The rows of a group lie close to one hidden flat surface of 11 dimensions, which may be shifted away from zero. Surfaces can cross.
Some rows, each with its group after it:
[ -1.3  11.3  -9.2  -0.3  16.9  -7.0   4.2 -20.3  15.6  11.3  20.9 -21.8
 -23.8  18.2  10.1]
dek
[  5.5 -30.8 -19.7  22.0 -13.0 -37.5   8.3   4.6 -23.2 -25.2  24.0  -0.4
  -7.6  20.3   1.8]
dek
[ -8.6  14.0  -0.8  13.3  20.2  -5.6  -4.9 -18.4  15.8 -28.8 -11.0 -14.5
 -15.5 -34.1  -8.2]
Vazos
[  7.1  39.0  19.3   5.6 -24.7  -8.8 -19.5   8.2 -12.3  38.0   0.0  23.8
   2.1  -5.3   1.1]
Vazos
[-11.2  -0.6   5.9  -7.0   5.6  -1.6  -8.9  23.4 -21.7   9.7   9.8 -10.9
 -19.2  15.8 -26.4]
Vazos
[-43.8   9.6  11.6  13.5  -9.7  -2.8   9.9   0.9  -8.5 -21.9   2.9   9.5
 -18.0 -13.7  28.2]
dek
[  5.6  17.3  -6.8 -11.2  -5.6   9.8  24.5 -12.7 -57.6  18.7 -17.9  13.0
   9.5  -1.9   6.8]
Fabu
[ 14.4 -27.7   5.0  32.5 -45.1 -11.3  -6.8  -0.1 -29.4   9.9  23.3   2.3
   8.7  10.4  -9.5]
Vazos
[ 10.3   7.8 -15.8 -10.0  15.2 -30.5  21.2   3.4 -21.5 -18.5 -14.0  -5.7
   6.5   5.5   0.0]
Vazos
[ 17.9 -22.3   3.6  -2.6   0.5  -9.5  -1.6   1.5  -1.5 -21.1  -3.7   2.6
 -34.4  -8.1 -29.5]
Fabu
[ -3.1 -16.1  20.0   2.7  -1.8   3.3  32.7 -15.5   5.8   6.5   8.5   5.1
 -49.7 -11.0  30.1]
Fabu
[ 17.1  -4.1 -24.0  -8.1 -16.6  14.8  -2.2 -23.4 -39.4  -7.9 -30.6  -7.5
   1.7  -3.3  31.2]
dek
[-16.1  58.9   2.4   1.8   0.7 -31.8 -28.9   4.6 -15.8   4.2 -10.9   2.5
  -1.2  -5.8 -30.3]
dek
[-13.2 -27.2   3.0  -7.6  -1.6  11.5 -23.2   2.0   9.0  11.3   6.5 -45.6
 -27.8  19.3  16.9]
dek
[  0.0 -10.8 -17.5  -6.4  36.7  30.3  10.7  32.1 -10.6  -3.5  12.4 -12.7
  19.7  -5.9   7.7]
Vazos
[ 12.1 -19.5  -5.4 -11.3 -15.8  -6.1 -29.1 -12.1 -18.8  20.5   9.0  -5.0
  14.4 -12.3 -10.0]
dulum
[ 11.0 -42.5  25.3  10.1  -6.6 -19.3  24.7   5.7  17.3 -23.1  23.0 -11.6
 -14.4  -0.1   9.5]
Vazos
[  4.8   4.6  -1.2 -22.7 -12.1  -8.8  -6.4  23.1 -14.1 -18.3 -31.4   7.6
   8.7   5.3  -7.1]
Fabu
[  6.6  35.8 -27.6   0.7  -7.8 -12.0 -13.3 -18.6 -18.0 -31.1 -33.3   9.7
  -4.8 -11.2  12.7]
dulum
[ -3.0   3.8  17.4   0.9  11.3  -6.9 -13.6  40.1  36.1 -13.1   2.1  -4.6
 -40.6  -9.0  17.5]
Fabu
[ 29.9  24.2 -28.9 -17.6  15.6 -19.5 -12.8  10.2  -3.1  -1.9 -25.4   3.6
  12.5  -7.4  -0.5]
Vazos
[  8.3   0.7  -2.4  -3.0  -0.6  -8.4 -10.4   4.8   4.9 -19.6  -7.7   0.4
   1.9  -8.4  -3.6]
Vazos
[ 20.0 -20.1  19.9 -15.6  -6.7 -17.9 -10.7 -13.8  -8.3 -16.2   0.0 -42.0
 -28.9 -11.0  -9.2]
Vazos
[ 15.6  13.3  -6.9  -1.7  -4.5  -5.8  10.0 -47.1  19.0  18.3  -9.4 -15.0
 -10.9  31.5  -4.0]
dek
[  2.3  22.3  31.9  -3.8 -42.5 -36.1  10.5 -26.8  22.5 -15.2 -26.7  29.3
  12.3  10.6 -11.8]
dek
[  1.6  10.3  -3.5  19.2  -3.4 -11.9  -3.0  14.1  21.4 -13.9   6.2   6.2
  10.7  14.7 -13.8]
Fabu
[ -6.9  27.4 -27.4  -8.4  22.6 -12.5 -23.2  52.8 -17.9  -9.5 -24.8  25.4
 -13.1  -5.6  -9.0]
Fabu
[  7.8   0.4   0.7   0.6  -2.7  14.4  10.7   2.5 -18.6 -46.2 -33.9 -22.3
  14.3  -0.7 -18.9]
Fabu
[ -8.0  24.3  41.9 -21.8 -25.8 -19.2   6.2  10.1  -1.7   4.7 -10.5  -1.5
   5.7  21.3 -11.4]
dulum
[ -5.3  19.9  22.6 -21.9  -8.4  25.2 -28.0   5.1  30.5  29.1  -2.9 -15.2
  -5.8   8.8  23.1]
dek
[  4.3 -24.6   1.2  31.0  -3.7  11.9  19.3   9.5  17.0  -3.3  23.3   0.6
   5.9  11.9   3.7]
dulum
[ 19.7  -1.5   8.1 -38.5  13.8 -14.7 -17.5  -1.3  20.2   7.2  -2.4 -15.5
  -8.1 -17.1  18.2]
dulum
[  3.4   3.5 -32.0  15.9   7.8   0.1  -5.7  -5.6 -15.6  -1.8  17.6   1.1
 -13.4   9.5  11.9]
Vazos
[ 16.7   3.2  -4.0  -3.5 -10.6  -0.7   1.1  -5.8  35.8  -5.0 -17.7  52.6
   7.7   7.5 -10.2]
dulum
[13.4 -0.4 -7.5 17.9 -9.5  0.1 17.9 -7.1 -5.5 10.3 14.0 11.6 13.2 11.8
  4.0]
Fabu
[ -6.8  26.9  -9.1  10.0  38.3 -29.0  -1.6  34.2   4.4  -6.2  14.9  19.8
 -45.0 -17.8 -14.7]
Vazos
[-26.0 -21.3 -17.2 -31.3  18.2   4.6  22.6 -28.5  -9.9 -45.7 -38.6   3.2
  -0.7  12.2 -43.1]
Fabu
[  4.0  20.1 -41.4 -13.0  34.1  -9.6  -3.7  -9.3   1.3 -36.6 -10.7  43.3
 -38.1 -21.4   5.0]
dulum
[ -1.6  11.3 -14.1  -2.2 -10.4 -18.2 -12.4   0.3  -3.3 -16.8 -19.0  15.8
   3.5  11.4 -10.1]
Vazos
[-13.8  -5.8  -2.0 -15.8   2.2  -5.6   2.7  40.5 -22.0 -18.6  -7.7   3.7
  12.9  17.6 -11.7]
Fabu
[ -3.5  25.5   1.7   5.7  34.8  16.9  40.1 -28.5  10.3  59.5 -24.8 -17.8
   9.6  10.9 -44.2]
dek
[ -6.0 -33.6  21.5  -0.5 -34.8 -24.0  -9.7   8.0   4.4   7.3  32.4 -14.3
 -18.8  49.2  11.9]
dek
[-11.0  -0.8 -18.9  30.6  36.7  -0.6  17.1 -19.6  13.7  18.1  -4.4 -15.0
  -4.9 -25.7 -18.5]
dulum
[  3.5  -3.2  25.8 -10.1 -13.8   4.0 -10.2  -4.5   6.2  26.6  12.7  10.4
  -1.0  -3.4 -14.3]
dulum
[  1.1   1.3 -25.4   4.7  20.7   5.5  11.3  -4.2   6.9   3.8  -8.2  26.3
 -21.6  -8.8   6.7]
Fabu
[  0.4 -16.2  -0.5  20.3  14.2 -20.4  19.6  -3.5   2.3  21.1   5.0  -8.3
   6.2  -9.0 -19.0]
dulum
[-10.6  -5.9  13.4 -22.2   5.5 -10.1  -6.8  -4.5  13.9 -18.4   0.3 -21.9
 -11.1  -1.6   3.8]
dulum
[-28.1   7.5  12.8  16.6  10.5  14.1  10.5   7.9  24.0  -7.5  -1.2  14.7
   6.7 -18.2  14.2]
dek
[ 16.1  15.3 -23.0 -10.2  -3.5 -17.1 -14.7 -13.0  -9.5   1.0   3.1  12.1
  -2.8  -9.5  27.2]
dulum
[-30.2   0.6   3.6   8.6  23.8   1.3   3.7  11.3  32.2  22.3 -18.0  -7.5
  15.8  -9.3  -2.7]
dek
[  9.7  31.6 -45.0   7.9  15.0 -10.6 -43.1  28.1  -6.9 -34.7  24.8  15.9
  -5.3  15.6  -6.7]
Fabu
[-13.3   2.7 -15.5  11.2  24.7  27.4   2.1  25.4   8.2  -9.6  16.4   8.7
  12.8   6.3 -14.8]
dulum

New rows, each followed by its group:
[ -0.2  27.5  -6.8  17.9   5.2   6.4  17.1 -10.5  -0.6  -4.7 -37.8   5.2
  13.7  -5.9 -19.7]
Fabu
[ 23.4  48.4  -6.1 -12.0  11.4  33.7 -13.2  64.8 -24.3   4.0 -15.5  11.8
  30.4   4.7  -7.4]
dulum
[-33.6  12.6  -1.3   9.9   2.7  -1.2  30.5  11.1  12.7 -19.8  30.2  51.8
 -11.3  38.0  -3.5]
dulum
[ -5.7 -19.9  14.7  31.3 -20.8 -31.0  13.9  16.8 -12.6 -31.0  12.3  20.2
   3.0  -9.5 -19.6]
Vazos
[ 10.3   3.5   3.1 -13.2 -28.3 -20.4 -35.6   2.5  16.3   1.8  17.2  -9.1
  -8.0  29.9  26.7]
dek
[ 18.1  14.7  11.7   2.9   8.9 -23.1  16.3  18.7   6.9   7.8  -0.2  13.3
  11.8 -20.4  10.4]
Vazos
[-10.0  17.0  36.9 -21.3 -11.8 -28.5  26.3 -24.6   8.1   4.8 -22.6   7.7
  -1.5   3.7 -11.3]
dek
[ 14.4  -0.4  16.0 -21.1 -10.9   6.0 -15.7   0.2  21.5   7.2  -9.5  25.3
  -3.2  -5.3 -21.8]
dulum
[ -6.0  -0.4  17.3 -27.5  14.4  -7.9 -22.0  41.4   4.0 -10.3  21.0  -7.6
 -40.8   4.1  -3.0]
Fabu
[ -8.9  19.6  -9.3 -35.5  21.7  -0.3 -22.6  17.5 -28.1   8.4  16.2  18.1
 -14.8 -10.1 -11.5]
dulum
[ -8.1  -6.5  -7.8   8.2   1.9  -8.6  -5.6  -8.9 -19.1  -1.9   5.3 -21.1
   5.9  -3.8  -5.3]
dulum
[  3.9  17.8 -32.5   9.5  17.0  -5.9  -9.0  -1.6   9.5  -9.4   8.2  22.8
 -19.5   1.2  -3.0]
Fabu
[ 12.5  -4.6   5.5  19.2 -24.6  -3.3  13.6  -6.9  -3.1 -20.8   4.8  20.5
 -26.5   5.0   2.5]
dulum
[  4.7  -7.3  15.7 -13.1 -13.9 -12.8 -21.1 -25.8 -11.5  40.9   8.4   1.7
 -10.1 -22.4 -16.3]
dulum
[-15.4  14.9   9.0 -13.9   3.2  -7.9  -5.1  19.4  12.1   4.3   2.9   9.9
 -15.4  12.0   4.1]
Fabu
[ 0.6 26.0 -2.9 30.5 14.3 16.7 19.5 -8.9 10.6 27.1  2.3 -8.2  5.9 -5.4
 14.3]
dulum
[ -3.0  25.7  -7.1  -1.4   4.9 -15.2  -9.6  -1.5   6.9   3.3  -3.1   5.5
   5.0  -2.8   0.3]
dek
[ -9.7 -15.1  10.4   8.9   7.5   7.1  18.3  31.2 -15.5   5.6  17.5   4.6
   3.9  -5.4  -2.6]
dek
[  0.1   6.1   5.4  27.9  12.3 -15.3  14.5 -13.5  35.2  26.0  -7.5  -2.1
  -2.3  -1.1 -21.8]
Vazos
[  6.2  -5.6  -5.8  -4.3 -12.8 -24.8   0.8  -3.6 -18.1  -8.9  23.6  15.9
 -12.1   8.5  15.8]
dulum
[ 23.1  -2.5  -9.9   7.2  12.2  -5.6  -3.3  -4.4  -5.0 -13.4 -17.7  -7.1
 -27.2 -32.3  -8.5]
dulum
[ 22.4 -23.5   1.9 -52.7  33.1 -23.5  21.4   0.3   9.7  29.4 -16.5 -23.8
  10.9   5.2   6.0]
dek
[-17.0  26.4 -37.1  -4.8  11.0 -14.8  -0.5  31.0 -44.2   2.0 -10.9  38.3
  -5.7   8.7  13.6]
Fabu
[-10.3  -0.5  12.0   2.0  -8.8 -14.5   5.8 -12.7   1.6  11.7  14.0   4.4
  -1.4   8.8   2.2]
dulum
[ 32.3   4.6  -8.9  15.9 -27.5   8.9  30.5 -32.1   6.5  33.2 -20.1  25.7
  49.6   9.7  17.7]
Fabu
[ -8.6   6.4 -32.0  39.7  -1.8  16.5 -22.2 -12.0   3.1   7.7  27.2  11.5
 -18.3   7.4   4.4]
Vazos
[  6.1  -7.7   7.9  17.4  -3.8  -4.2   5.5  -3.4   2.4  -7.8   2.8  -7.0
  13.3 -18.8  -5.9]
Vazos
[ 50.4  -9.6  14.9  36.2 -25.4 -17.5  22.9   1.7 -14.2  -2.7 -10.3 -13.9
 -18.8 -15.3  15.8]
dulum
[ -3.1   3.9   3.9 -20.0   9.4 -18.5   8.1  25.1 -22.7 -14.5  -2.9   0.8
  -3.7   6.1  -7.5]
Vazos
[ 22.2  10.3   7.7   1.8  31.0 -14.1 -16.1  -6.0  37.6  32.7  23.5 -24.2
 -65.2 -13.3  -1.7]
Vazos
[  8.7 -32.6 -23.4 -16.0  11.5 -19.9 -13.5 -24.1  11.2 -43.5  14.1 -17.7
 -26.3 -19.1  29.8]
dulum
[  3.2 -17.2 -10.9  18.7 -16.2 -42.0  18.8 -23.0   7.5  13.6  22.9  14.0
  15.5  20.3  22.7]
dulum
[  6.7   0.0   2.4 -13.5   5.7  -9.7  -7.6 -13.5  22.6  27.4 -14.7   5.6
  13.2 -15.2 -17.5]
dulum
[ 11.4  -4.4 -12.4 -35.7  -6.6  -7.3  -9.2  29.2 -33.0  14.6  -2.5  28.2
  23.3  17.4   3.0]
Fabu
[  3.3  -7.3   9.0 -11.3  -6.8 -19.2  -5.6  -8.3   5.2  21.4   5.7  11.7
  -0.8  -1.9 -10.4]
dulum
[ 30.1 -13.8  -9.8 -10.7   8.0   0.5 -11.2   6.5  21.4   2.9  -5.1  14.4
   6.4 -12.8   0.5]
dulum
[ 29.8 -11.2   8.4 -28.8  13.1 -22.1  10.2  16.2  -0.4 -14.8   4.2 -13.0
  -4.5  -6.0  17.3]
Vazos
[-17.8  -4.1 -23.3   3.3  17.9   9.0  10.3  -6.8 -16.3 -40.1  18.4 -10.8
 -19.0   0.0  26.1]
Vazos
[-10.3  -6.1  22.6 -31.5 -14.0   5.6  -6.9   6.3  10.8  16.5 -16.2 -10.2
  -2.0  30.7 -16.8]
Vazos
[ 24.3 -21.7 -13.2 -28.1  -8.0 -21.3  -8.5  -9.5  15.1  -7.0 -29.9  37.2
 -24.0  -2.1  -5.0]
Fabu
[  6.8 -22.4  -0.1   4.8  12.5  -0.8  13.8  37.7 -23.3  14.8   6.4  -5.9
  26.3  12.9 -31.4]
Vazos
[  4.8  27.4 -34.6  -0.4  15.6   0.8  -9.3  -1.7 -26.4  -9.9  -8.6  29.6
 -17.3 -22.2  -4.0]
dulum
[ -7.8   1.7 -24.9  31.8  32.2 -27.6  38.4 -10.3   7.8  11.4  11.2  12.1
  13.7  12.1 -14.5]
dek
[-44.4   0.3   8.4  25.2   5.4   2.7  -5.2  16.1  14.7 -19.3  16.3  -1.8
 -15.2 -14.2  13.7]
dek
[-14.8 -20.6 -20.8   8.9  -7.2  11.2 -10.8  19.2 -13.6  -8.9  14.2  11.8
   1.5  35.1 -10.1]
Vazos
[ 20.6  -3.7 -15.0   9.4  -1.6  -4.9   0.3 -11.5  -0.1  15.8  -8.0 -11.3
   9.1  18.2 -15.3]
dek
[ 23.8  -2.1 -14.1 -14.5  10.5 -13.4   1.0   8.5  -6.8   9.2   0.5  -5.8
  -3.3   9.7   8.5]
Vazos
[-17.9   3.1  13.0  12.3 -13.4  -0.4   6.1 -18.8  17.4  -2.3 -10.5  -2.2
  -8.3   6.4   1.1]
dek
[-21.4  22.1  -7.6  15.4 -30.0   4.2 -11.5  -8.7 -48.0   1.3  13.1  28.2
   3.4  15.6  -9.8]
dulum
[-35.9   4.9  -6.8 -13.9   5.8  10.0  22.6 -29.5 -14.8 -23.3  -5.8 -19.4
  -8.6  26.0  19.2]
Vazos
[  7.1  23.8 -14.9  -1.2  16.2  -7.3   1.5   3.0   5.3  -3.6  18.1  19.5
   6.9  -5.2  25.3]
dek
[  7.9  28.7  22.1 -16.9  -4.0 -26.3  10.5  12.6  -6.9 -17.1 -35.8  12.9
  38.9 -29.3  -1.5]
Vazos
[ 26.8  -9.6 -15.4  15.3  15.2  -5.1   8.5 -13.1  25.4  34.2  11.6   7.1
   2.7 -17.2  16.4]
dulum
[-7.2 17.1  1.9 -4.5 -6.7 -5.4 -8.0 23.2 -8.6 -8.9  1.6 -1.8 18.4 20.4
  0.9]
Fabu
[ 29.3  -4.0  48.6 -18.9 -52.5 -10.6   6.0  -9.5  29.7 -26.0  13.7  28.8
   3.1  17.9  16.4]
dek
[  1.6  14.0   8.0  17.1   8.6 -24.6  26.7  12.8 -11.2  19.4   7.0  -5.5
   2.6   7.2   0.0]
dulum
[  4.0 -24.1 -36.4  -5.5   9.9  -1.2   0.8   0.0  -8.4 -28.4  25.0  23.5
  -9.5  18.1   8.1]
Fabu
[  0.4  30.0 -23.0  13.3  -2.2  12.4   1.1  -5.5  11.9 -25.8 -15.7  -6.9
  22.0   8.2  37.6]
dulum
[ 10.2   7.3  32.0 -22.3  -6.5 -12.9 -10.5  50.3 -19.9  23.8  12.8  11.6
 -12.4   5.7 -12.3]
Vazos
[ 18.1 -15.6   0.8 -21.7 -22.2  -5.5  -1.7   1.0 -17.4  -4.6  18.0   3.8
  26.3  30.7  -2.3]
Fabu
[ 12.3  -6.4   6.4   8.2   4.8 -10.7  15.9   5.8   0.2   1.7  16.6  -2.7
  -1.5  -7.3  12.7]
Vazos
[ 20.4  -1.0   7.4   7.9  -6.9  14.4  -8.9   6.9 -12.8  12.1  -3.1   2.8
  -4.3 -17.5 -18.2]
dulum
[ -5.7 -21.4 -16.5 -13.2  13.1  14.4 -10.6  22.2   4.6 -30.1   6.6  -1.8
  -0.1  15.2   4.7]
Vazos
[  3.2  20.8  -5.4  -4.9  15.6   9.7 -13.3  22.5 -23.1  33.1   4.1  -6.8
  -1.6  -2.7 -10.9]
Vazos
[ 14.1 -11.8  14.0  12.3 -17.4   1.7 -11.5  21.1  14.9  -1.9   4.7   9.7
  21.2  -0.3 -17.9]
dek
[ 10.8 -19.1 -20.3  12.3  29.4  -7.5  10.7  16.6   2.9  18.9  27.4   6.5
   7.0  -5.1   1.3]
dulum
[ -2.0  10.6 -11.7  16.0   7.4 -14.8 -11.7  17.4  -0.4 -10.2  40.7   8.5
  -8.8  10.2  12.6]
dek
[-11.8   0.3  -1.5   4.2  -3.0   0.4  -5.8 -10.2   8.8   8.4 -19.4 -17.6
  -0.3   7.5  -3.3]
dek
[  2.3  10.3 -14.5   3.3   7.6   2.2  12.5 -19.4  21.9   0.4 -22.7  21.8
  -4.6  -0.6   6.9]
Fabu
